The groups are shells around one centre, one inside the other: the same stretched ball of 3 dimensions in 9 sizes.
Known rows, each followed by its group:
[17.1 3.7 -41.2 22.3 -15.9 -2.6 14.7 -23.6 -19.4 2.7 0.7] : koz
[16.9 2.5 -60.8 29.9 -11.8 -21.7 24.8 -22.4 -35.6 -9.2 -4.6] : puze
[10.9 -7.9 -39.2 31.7 -6.3 11.6 9.0 -3.4 -26.7 -7.6 -34.5] : Tud
[11.7 5.1 -52.7 39.3 -3.8 -21.8 -8.3 -5.6 -11.1 -7.8 -10.1] : gotiv
[17.2 14.2 -56.0 30.7 -12.3 -34.5 0.4 -24.1 -8.5 -0.1 19.4] : som
[16.6 13.8 -41.4 26.3 -14.4 -18.8 -7.5 -22.8 2.5 7.6 19.2] : som
[10.2 -10.9 -44.4 34.3 -4.3 10.2 13.9 -0.7 -34.9 -12.8 -42.7] : noke
[17.5 -8.6 -64.0 26.4 -13.0 -7.4 51.0 -23.4 -62.3 -16.4 -25.6] : sedil
[14.6 4.0 -58.7 34.8 -8.0 -23.7 10.2 -14.8 -25.3 -9.3 -6.7] : puze
[17.4 14.5 -43.1 25.3 -15.5 -21.0 -4.5 -25.4 0.8 7.7 22.4] : sedil
[14.7 7.8 -57.5 35.0 -8.1 -28.3 2.6 -15.5 -16.7 -6.4 1.1] : poril
[18.8 15.0 -47.6 24.3 -16.9 -25.0 2.7 -29.6 -4.8 6.5 25.4] : koz
[14.4 18.6 -46.0 34.6 -9.0 -33.1 -25.9 -15.4 15.1 5.5 23.3] : vegal
[18.1 0.0 -50.3 22.5 -16.2 -5.6 30.7 -26.5 -36.2 -3.4 -5.6] : Tud
[17.7 -6.0 -56.6 24.2 -14.6 -3.4 43.1 -24.3 -51.7 -10.5 -19.3] : poril
[18.4 7.5 -55.7 26.3 -15.2 -22.7 19.3 -27.5 -25.2 -2.3 8.7] : noke
[11.7 -16.5 -52.9 32.8 -5.4 11.2 35.1 -4.6 -56.1 -19.2 -51.8] : poril
[17.4 1.8 -63.1 29.6 -12.3 -22.6 29.2 -23.6 -39.8 -10.4 -5.5] : Tud
[14.9 -4.2 -66.8 34.8 -7.5 -19.4 31.5 -14.8 -48.7 -18.0 -23.5] : vegal
[16.8 4.1 -44.6 24.3 -14.8 -7.0 14.1 -22.8 -20.3 0.9 0.5] : noke
[9.7 2.5 -36.7 36.3 -4.0 -2.6 -18.3 -0.2 -0.6 -1.9 -16.8] : sedil
[18.6 14.7 -45.8 24.2 -16.8 -23.2 1.0 -28.5 -3.2 7.2 24.4] : koz
[12.5 -10.8 -44.6 29.4 -8.3 12.1 24.5 -8.1 -40.4 -10.7 -37.7] : puze
[11.2 -18.5 -54.2 34.1 -4.3 12.3 37.3 -2.5 -60.0 -21.7 -57.3] : som
[18.4 5.2 -61.7 27.8 -14.2 -25.2 26.6 -27.1 -34.2 -6.9 3.6] : gotiv
[11.9 -16.2 -62.2 36.1 -3.9 1.3 40.2 -5.1 -63.2 -24.4 -52.4] : vegal
[13.7 14.8 -45.5 34.8 -8.2 -27.3 -21.5 -13.0 9.2 3.2 14.2] : gotiv

New rows. What belongs after each?
[11.5 -10.2 -41.6 31.0 -6.9 13.2 16.8 -4.7 -34.4 -9.7 -38.3] : poril
[14.4 9.9 -55.5 35.6 -7.8 -29.9 -4.2 -14.8 -10.0 -4.5 5.3] : Tud
[17.6 -1.3 -45.1 21.4 -16.4 1.2 28.4 -24.9 -33.4 -1.5 -8.3] : koz
[12.4 -11.4 -45.2 29.4 -8.2 12.4 25.8 -8.1 -42.2 -11.3 -39.0] : puze
[16.3 -3.0 -43.9 22.8 -14.8 4.3 26.3 -21.2 -33.7 -2.8 -14.1] : som
[10.6 -12.7 -49.3 34.9 -4.1 8.4 21.5 -1.6 -43.2 -16.1 -46.2] : puze
[18.8 14.9 -56.7 27.9 -15.1 -34.5 6.7 -29.0 -11.5 1.2 23.5] : koz
[10.3 -8.0 -43.2 34.6 -4.3 7.2 7.7 -1.0 -27.9 -10.5 -36.7] : puze
[16.1 -12.0 -60.2 27.4 -11.6 0.7 49.7 -18.7 -63.0 -17.2 -35.0] : Tud
[13.1 4.2 -37.0 30.0 -9.5 -2.6 -7.1 -10.4 -5.0 1.7 -6.7] : poril
[17.7 -2.1 -60.9 27.1 -13.5 -14.0 37.4 -24.3 -46.9 -11.0 -12.2] : noke
[10.3 2.4 -42.0 37.4 -3.8 -7.7 -14.2 -1.4 -5.2 -4.4 -16.6] : poril
[17.4 19.0 -52.4 30.5 -13.3 -37.6 -9.7 -25.0 3.5 4.6 29.3] : vegal
[14.1 0.6 -37.5 26.6 -11.6 3.3 5.7 -14.0 -15.8 0.5 -11.3] : gotiv
[10.5 1.1 -45.1 37.8 -3.8 -8.9 -9.0 -2.1 -10.8 -6.5 -18.8] : puze
[10.8 -15.3 -50.2 34.5 -4.1 11.1 26.6 -1.5 -48.8 -17.8 -50.9] : poril
[13.7 15.1 -46.9 35.4 -7.9 -29.3 -21.8 -13.0 9.1 2.5 14.8] : som
[11.9 -5.0 -37.9 30.2 -8.0 9.5 6.6 -6.3 -22.0 -4.6 -27.0] : Tud
[14.7 16.4 -38.6 30.7 -11.2 -22.0 -23.7 -16.4 15.4 8.6 20.5] : koz
[17.2 12.5 -53.4 29.3 -13.1 -28.8 2.9 -23.9 -10.3 0.4 16.0] : noke
[17.4 11.8 -51.1 27.9 -14.0 -25.2 4.1 -24.4 -10.4 1.7 15.5] : puze
[13.1 -10.2 -43.9 28.1 -9.5 12.2 25.3 -9.9 -39.9 -9.5 -35.0] : noke
[15.2 13.1 -49.4 32.5 -10.2 -27.4 -9.4 -17.6 -1.3 1.2 13.2] : puze
[13.7 -12.1 -48.4 27.7 -9.7 11.3 34.1 -11.6 -48.9 -12.5 -38.3] : puze
[15.2 -8.9 -61.5 30.7 -9.2 -6.4 39.6 -15.8 -55.0 -17.1 -30.9] : puze
[15.5 -2.9 -63.6 32.9 -8.8 -17.3 29.5 -16.7 -44.8 -14.9 -19.4] : poril
[19.8 6.0 -62.5 25.4 -16.3 -26.3 31.2 -31.4 -36.2 -5.7 7.8] : vegal
[9.7 -4.9 -54.1 41.2 -0.8 -9.7 3.4 1.4 -28.0 -15.6 -33.8] : koz
[13.4 -9.4 -40.8 26.0 -10.7 14.9 24.5 -11.7 -37.3 -6.9 -32.1] : sedil
[11.5 7.4 -46.0 37.8 -4.8 -18.4 -16.7 -5.4 -1.1 -3.0 -5.0] : poril
[17.7 15.6 -44.3 25.7 -15.6 -23.8 -5.0 -26.0 1.6 7.7 24.6] : sedil
